The same things were measured in two ways. Each way mixes the same 9 hidden numbers, adds some noise and spreads widely along 5 directions of its own, which tell nothing about the thing.
In the rows, 100 means zero.
Some things both ways: the first way, then the second way.
107 82 109 88 83 56 87 99 108 92 102 64 92 111 98 94 105 111 127 78 104
61 113 103 78 87 101 85 81 114 106 61 96 145 98 100 169

92 103 97 102 113 118 90 113 111 100 111 109 102 108 102 95 106 116 88 122 87
82 83 92 95 91 115 73 83 114 92 95 98 97 124 147 105

90 103 117 94 92 99 92 89 96 88 111 107 94 87 116 115 90 111 103 105 102
85 109 119 122 101 102 90 105 123 93 96 89 103 88 105 97

79 105 95 98 113 134 89 55 129 83 96 88 91 110 99 109 95 100 91 124 113
99 104 76 79 114 96 111 128 102 94 106 121 138 104 93 140

98 110 102 103 112 94 94 104 101 118 122 136 114 103 108 102 111 117 117 108 89
107 80 102 120 124 127 73 100 100 96 117 135 92 85 114 106

116 92 93 103 97 90 107 110 89 109 94 84 103 110 92 104 104 76 79 83 105
102 91 117 103 85 77 122 124 76 101 107 94 117 112 98 68

112 95 112 102 97 96 108 87 99 89 94 104 98 110 107 114 89 103 123 74 93
92 76 128 147 109 126 98 97 121 101 128 107 121 97 92 87

106 103 105 105 108 115 102 98 99 115 70 98 101 85 82 79 110 105 103 90 112
112 108 106 89 90 74 76 119 84 109 109 105 79 101 114 74

108 102 100 95 90 104 103 92 105 88 87 132 104 101 106 95 103 125 125 87 104
68 105 98 77 90 125 81 103 126 102 98 82 124 94 89 139

97 102 96 97 79 102 96 112 76 101 98 108 94 100 101 109 95 97 93 105 95
74 133 90 86 115 96 110 61 91 125 85 56 55 111 73 93

87 120 81 90 92 108 80 85 107 95 103 111 97 128 107 124 89 86 95 120 86
84 115 87 124 100 103 107 66 118 98 106 102 98 106 92 91

93 85 108 95 104 140 89 96 106 81 90 99 95 108 103 101 116 114 65 104 109
115 104 107 122 93 80 86 70 102 134 111 62 73 118 118 75

80 106 102 101 93 140 105 82 111 82 103 127 101 96 112 107 87 103 94 106 98
109 122 102 138 111 100 92 70 118 116 117 89 89 104 95 94

111 105 107 102 115 105 99 83 106 104 72 73 87 78 84 89 96 95 102 96 121
82 117 106 85 102 68 85 76 104 113 80 102 78 118 120 91

95 84 117 112 98 127 122 108 100 82 86 102 110 91 101 92 100 107 74 81 102
112 107 115 81 127 107 114 95 66 116 114 105 96 96 78 105

95 99 95 98 124 98 99 83 116 106 87 108 106 91 91 82 119 109 119 97 112
101 74 111 106 92 113 82 152 86 80 106 119 140 107 126 121

101 96 93 117 105 86 131 88 104 115 112 76 104 73 88 86 86 76 103 95 120
122 77 104 119 144 102 120 77 83 109 108 140 121 121 113 108

134 113 103 109 107 95 104 114 96 125 135 132 105 109 111 112 92 104 116 93 84
95 127 110 72 99 78 66 125 101 105 105 131 82 80 87 84

67 88 124 90 90 133 84 114 98 77 104 105 97 88 115 103 104 113 60 109 91
74 109 95 106 96 118 108 83 111 92 83 62 118 124 111 126

121 96 103 96 109 97 95 128 93 107 96 111 98 104 100 98 109 97 99 80 84
125 105 95 110 98 108 88 76 116 99 128 131 117 100 111 93

112 105 99 95 100 96 102 86 111 96 90 107 102 86 99 93 101 106 101 93 124
100 98 123 116 98 94 81 72 110 113 103 112 99 103 112 82

111 88 101 93 121 80 86 103 90 117 114 94 99 111 102 115 121 84 90 92 100
116 83 93 129 90 79 110 130 115 89 109 105 146 100 129 115

90 101 111 104 120 125 95 107 98 113 104 115 104 90 100 97 110 97 84 103 91
96 107 99 128 106 87 85 83 98 106 97 91 76 121 129 91

81 103 106 89 97 108 83 86 109 81 97 97 92 103 107 108 98 112 95 116 99
71 136 104 87 94 84 85 84 108 106 74 72 78 95 105 116

107 106 115 109 99 109 116 121 94 103 95 127 117 78 105 94 94 96 83 78 96
85 107 107 84 106 109 109 96 102 86 99 123 122 96 98 115

92 112 107 103 61 100 99 85 100 111 93 98 95 95 91 90 79 106 144 89 97
115 130 106 128 96 89 70 95 113 113 119 116 86 79 80 79

Other things, the second way, with their names:
J_840: 89 114 110 69 90 95 111 97 89 101 83 101 142 107 93 130
J_684: 90 123 76 80 113 75 112 90 66 113 86 86 71 121 98 104
J_842: 104 113 87 107 126 120 95 24 85 140 101 105 78 121 64 96
J_64: 96 103 95 94 117 82 124 107 107 107 95 96 126 87 97 138
J_84: 80 70 138 117 96 101 79 72 82 101 79 81 68 110 164 84
J_68: 106 98 96 104 87 104 103 104 101 86 122 110 95 86 105 70
J_154: 97 112 90 76 139 115 102 121 105 100 100 111 113 87 84 147
J_746: 126 138 80 86 106 78 96 93 92 111 115 110 77 105 85 74
J_243: 120 78 111 151 123 107 113 83 84 119 126 108 110 122 94 83
J_432: 99 95 114 141 96 89 95 124 114 102 101 81 130 101 110 115
J_508: 115 128 106 103 72 63 96 122 113 86 110 99 116 122 124 65
J_739: 124 91 89 114 90 82 120 110 91 103 110 67 121 100 130 116
J_975: 91 83 92 100 135 100 134 75 90 113 112 117 92 117 83 80
J_444: 61 105 93 103 111 97 123 86 78 91 67 78 101 118 114 134
J_175: 122 117 101 123 94 84 79 106 104 113 122 86 75 77 105 86
J_845: 124 124 103 81 110 97 93 83 95 122 121 111 82 100 70 65
J_107: 127 87 115 114 112 100 107 117 64 97 124 113 95 119 114 63
J_222: 115 81 114 90 123 117 89 66 93 106 103 147 111 115 117 95
J_813: 120 94 126 145 120 124 70 94 99 102 136 132 78 91 95 60
J_773: 72 105 99 68 86 90 104 126 110 89 82 102 138 110 102 118
J_574: 90 100 99 125 118 96 90 77 99 102 99 122 88 115 117 98
J_740: 93 88 129 71 98 90 115 77 81 120 100 71 72 112 109 57
J_69: 85 107 93 87 101 74 108 88 95 103 84 85 87 110 127 105
J_483: 114 84 102 114 128 124 85 83 131 97 110 120 110 96 127 115
J_904: 109 77 97 114 108 104 99 98 114 101 111 102 119 103 132 119
J_484: 95 117 127 119 100 77 98 131 95 95 99 89 94 113 100 63
J_20: 125 132 96 83 98 82 97 88 59 109 98 110 85 97 93 92
J_765: 79 73 86 100 119 132 98 81 117 94 108 129 113 106 103 114
J_147: 103 150 79 56 116 84 92 76 83 118 83 105 77 92 81 125
J_221: 109 86 104 98 133 136 90 98 105 99 120 118 100 93 102 112
J_794: 115 101 119 163 80 90 85 87 88 108 126 87 92 109 120 71
J_379: 87 106 95 101 108 106 117 118 97 87 103 100 112 80 83 114
J_389: 75 78 98 137 99 115 101 103 135 89 108 89 125 125 119 102
J_899: 61 113 97 47 91 92 113 103 102 95 64 86 135 120 103 138
J_610: 108 123 74 129 117 119 95 55 118 118 110 105 123 121 76 131
J_101: 123 133 75 78 120 105 93 72 114 114 114 129 120 97 81 134
J_67: 99 134 99 94 113 107 106 90 97 97 90 94 120 83 88 150
J_967: 70 114 112 98 126 128 105 97 118 78 100 109 98 82 92 115
J_206: 135 139 105 88 100 91 78 103 77 97 120 134 81 91 92 68
J_726: 100 132 96 60 129 92 84 62 113 135 101 110 60 80 69 95
J_144: 105 97 113 162 79 72 75 108 103 101 110 91 93 122 137 67
J_399: 94 103 84 63 73 82 113 116 115 98 107 94 125 115 99 84
J_365: 93 82 96 117 89 115 83 116 119 81 105 108 142 130 137 119
J_721: 126 102 100 110 137 106 102 90 88 111 134 119 74 89 96 89
J_251: 120 78 111 135 132 107 74 56 95 128 115 104 48 90 126 83
J_422: 83 81 84 78 89 102 117 83 99 100 87 85 137 135 124 129
J_102: 122 121 108 107 137 107 120 101 101 100 124 107 102 70 81 113
J_992: 114 84 108 125 115 116 102 59 77 120 115 104 94 128 100 80
J_613: 83 118 108 104 58 89 95 126 110 81 87 81 146 93 107 123
J_882: 84 129 85 87 114 102 108 103 88 93 87 109 121 98 84 147
J_505: 79 79 102 89 89 100 104 133 113 79 101 111 133 109 118 102
J_452: 103 109 74 90 93 79 120 105 120 94 115 122 124 103 90 86
J_477: 73 93 113 95 121 92 101 110 79 114 81 87 97 110 101 126
J_686: 126 115 110 107 130 96 98 116 76 109 126 121 85 90 79 85
J_635: 77 143 110 52 114 107 77 91 92 96 84 140 85 68 72 117
J_836: 87 69 118 106 90 101 95 125 92 89 104 107 106 116 126 72
J_8: 124 122 89 107 110 97 46 55 91 123 102 118 58 109 128 101
J_498: 88 111 95 74 87 108 88 102 128 86 108 118 141 131 113 113
J_297: 136 123 100 95 111 102 95 101 92 96 112 128 112 80 96 108
J_240: 86 93 108 63 111 90 105 105 82 114 80 91 98 116 98 97
J_878: 69 96 91 99 112 123 88 95 116 87 91 127 131 125 104 134
J_579: 126 130 102 100 87 98 84 119 115 87 137 125 117 86 99 90
J_201: 116 103 84 103 109 85 96 123 105 93 98 104 120 92 130 138
J_728: 73 94 123 106 94 95 76 131 80 90 86 90 80 92 124 97
J_570: 95 111 109 67 91 88 94 119 102 81 86 100 117 104 140 118
J_599: 104 124 98 132 123 86 119 68 94 111 101 102 109 98 91 125
J_925: 68 117 117 86 107 113 82 69 85 112 83 116 85 118 74 86
J_827: 83 100 117 95 82 94 94 116 125 84 92 87 117 83 127 106
J_442: 69 84 117 93 122 99 74 85 78 114 82 100 51 107 126 98
J_754: 78 109 115 99 73 66 76 100 108 112 78 93 110 120 117 93

Some of these things the first way, each followed by its name:
85 101 76 103 86 113 109 91 115 94 101 101 107 105 94 88 97 96 88 112 112 -> J_992
98 105 79 99 94 93 101 92 96 105 102 120 103 120 99 106 102 103 128 106 93 -> J_175
94 88 85 92 106 104 88 97 112 85 87 67 93 117 90 96 114 96 70 111 112 -> J_422
90 103 109 92 102 127 79 125 105 96 115 115 97 101 111 103 103 106 70 113 79 -> J_206
93 90 106 78 81 110 62 111 97 95 102 94 88 116 104 104 119 113 75 106 102 -> J_842
81 100 111 111 90 118 110 91 108 83 118 101 98 93 109 99 80 124 110 118 94 -> J_221
92 95 105 115 100 117 119 105 103 104 116 117 118 91 103 92 98 106 86 100 102 -> J_904
111 109 89 115 100 104 120 108 93 119 144 140 112 107 113 116 83 86 110 99 79 -> J_389
79 110 96 107 95 128 101 110 118 116 113 126 111 85 93 67 106 120 106 116 97 -> J_8
86 98 100 98 105 102 109 76 99 69 102 103 93 96 115 124 84 98 103 110 99 -> J_102
129 84 108 99 98 64 106 129 79 109 99 70 89 85 92 93 101 89 102 74 103 -> J_899
74 113 113 112 77 127 107 82 115 93 107 106 100 91 103 93 72 118 125 109 92 -> J_813
88 106 67 93 69 70 101 94 112 95 123 107 106 122 105 104 88 89 120 108 95 -> J_613
66 124 75 104 70 98 109 58 111 92 88 106 108 102 94 102 76 94 122 122 113 -> J_379
111 107 91 103 88 84 107 91 102 108 107 90 96 88 95 97 86 92 110 100 116 -> J_773
80 103 81 102 71 94 103 115 101 110 99 90 108 94 85 76 97 91 94 107 101 -> J_20
103 86 117 93 123 92 88 88 95 87 120 87 79 102 114 124 102 112 115 110 92 -> J_154
91 107 115 90 123 123 76 77 121 93 93 102 89 94 105 104 106 110 99 108 103 -> J_878
114 102 92 104 79 111 101 106 94 102 90 77 90 111 88 99 87 89 85 99 104 -> J_399
112 105 108 91 92 117 81 92 105 83 133 107 87 113 123 129 91 126 79 126 106 -> J_726
95 91 118 108 109 115 102 113 103 108 104 93 97 87 95 83 100 103 107 88 86 -> J_365
86 84 127 108 101 146 104 105 102 99 105 110 114 99 107 101 107 98 55 83 98 -> J_243
64 95 108 119 80 99 116 114 93 107 106 74 114 99 90 90 84 82 88 100 79 -> J_444
93 97 102 101 114 100 94 88 99 97 71 61 90 98 84 97 103 90 89 106 109 -> J_69
80 92 100 110 89 119 108 107 108 98 82 97 111 121 91 87 99 91 105 80 76 -> J_794
84 91 107 116 95 85 116 123 102 99 110 83 118 95 95 82 99 113 87 105 94 -> J_84
128 91 110 96 149 99 94 109 79 105 73 113 93 103 100 114 126 96 102 81 90 -> J_721
88 99 97 104 78 81 103 101 105 81 138 79 96 120 115 120 74 107 101 121 85 -> J_827
92 108 99 109 93 110 116 82 100 102 124 99 93 77 105 108 71 84 103 111 106 -> J_484
83 111 85 98 82 114 94 105 107 103 134 125 107 96 111 100 95 106 79 129 103 -> J_147
130 98 124 106 122 112 102 113 71 121 66 95 101 89 89 107 112 81 70 69 107 -> J_975
93 84 116 89 113 107 85 82 105 90 121 106 97 105 117 120 114 106 89 98 106 -> J_432
116 94 103 91 106 95 81 96 112 104 117 83 91 112 103 107 107 100 89 98 109 -> J_754
98 93 101 107 118 116 109 111 96 105 94 98 102 87 93 91 107 88 79 99 100 -> J_107
125 105 92 87 128 82 94 95 108 106 95 111 97 66 98 89 121 105 89 102 137 -> J_222
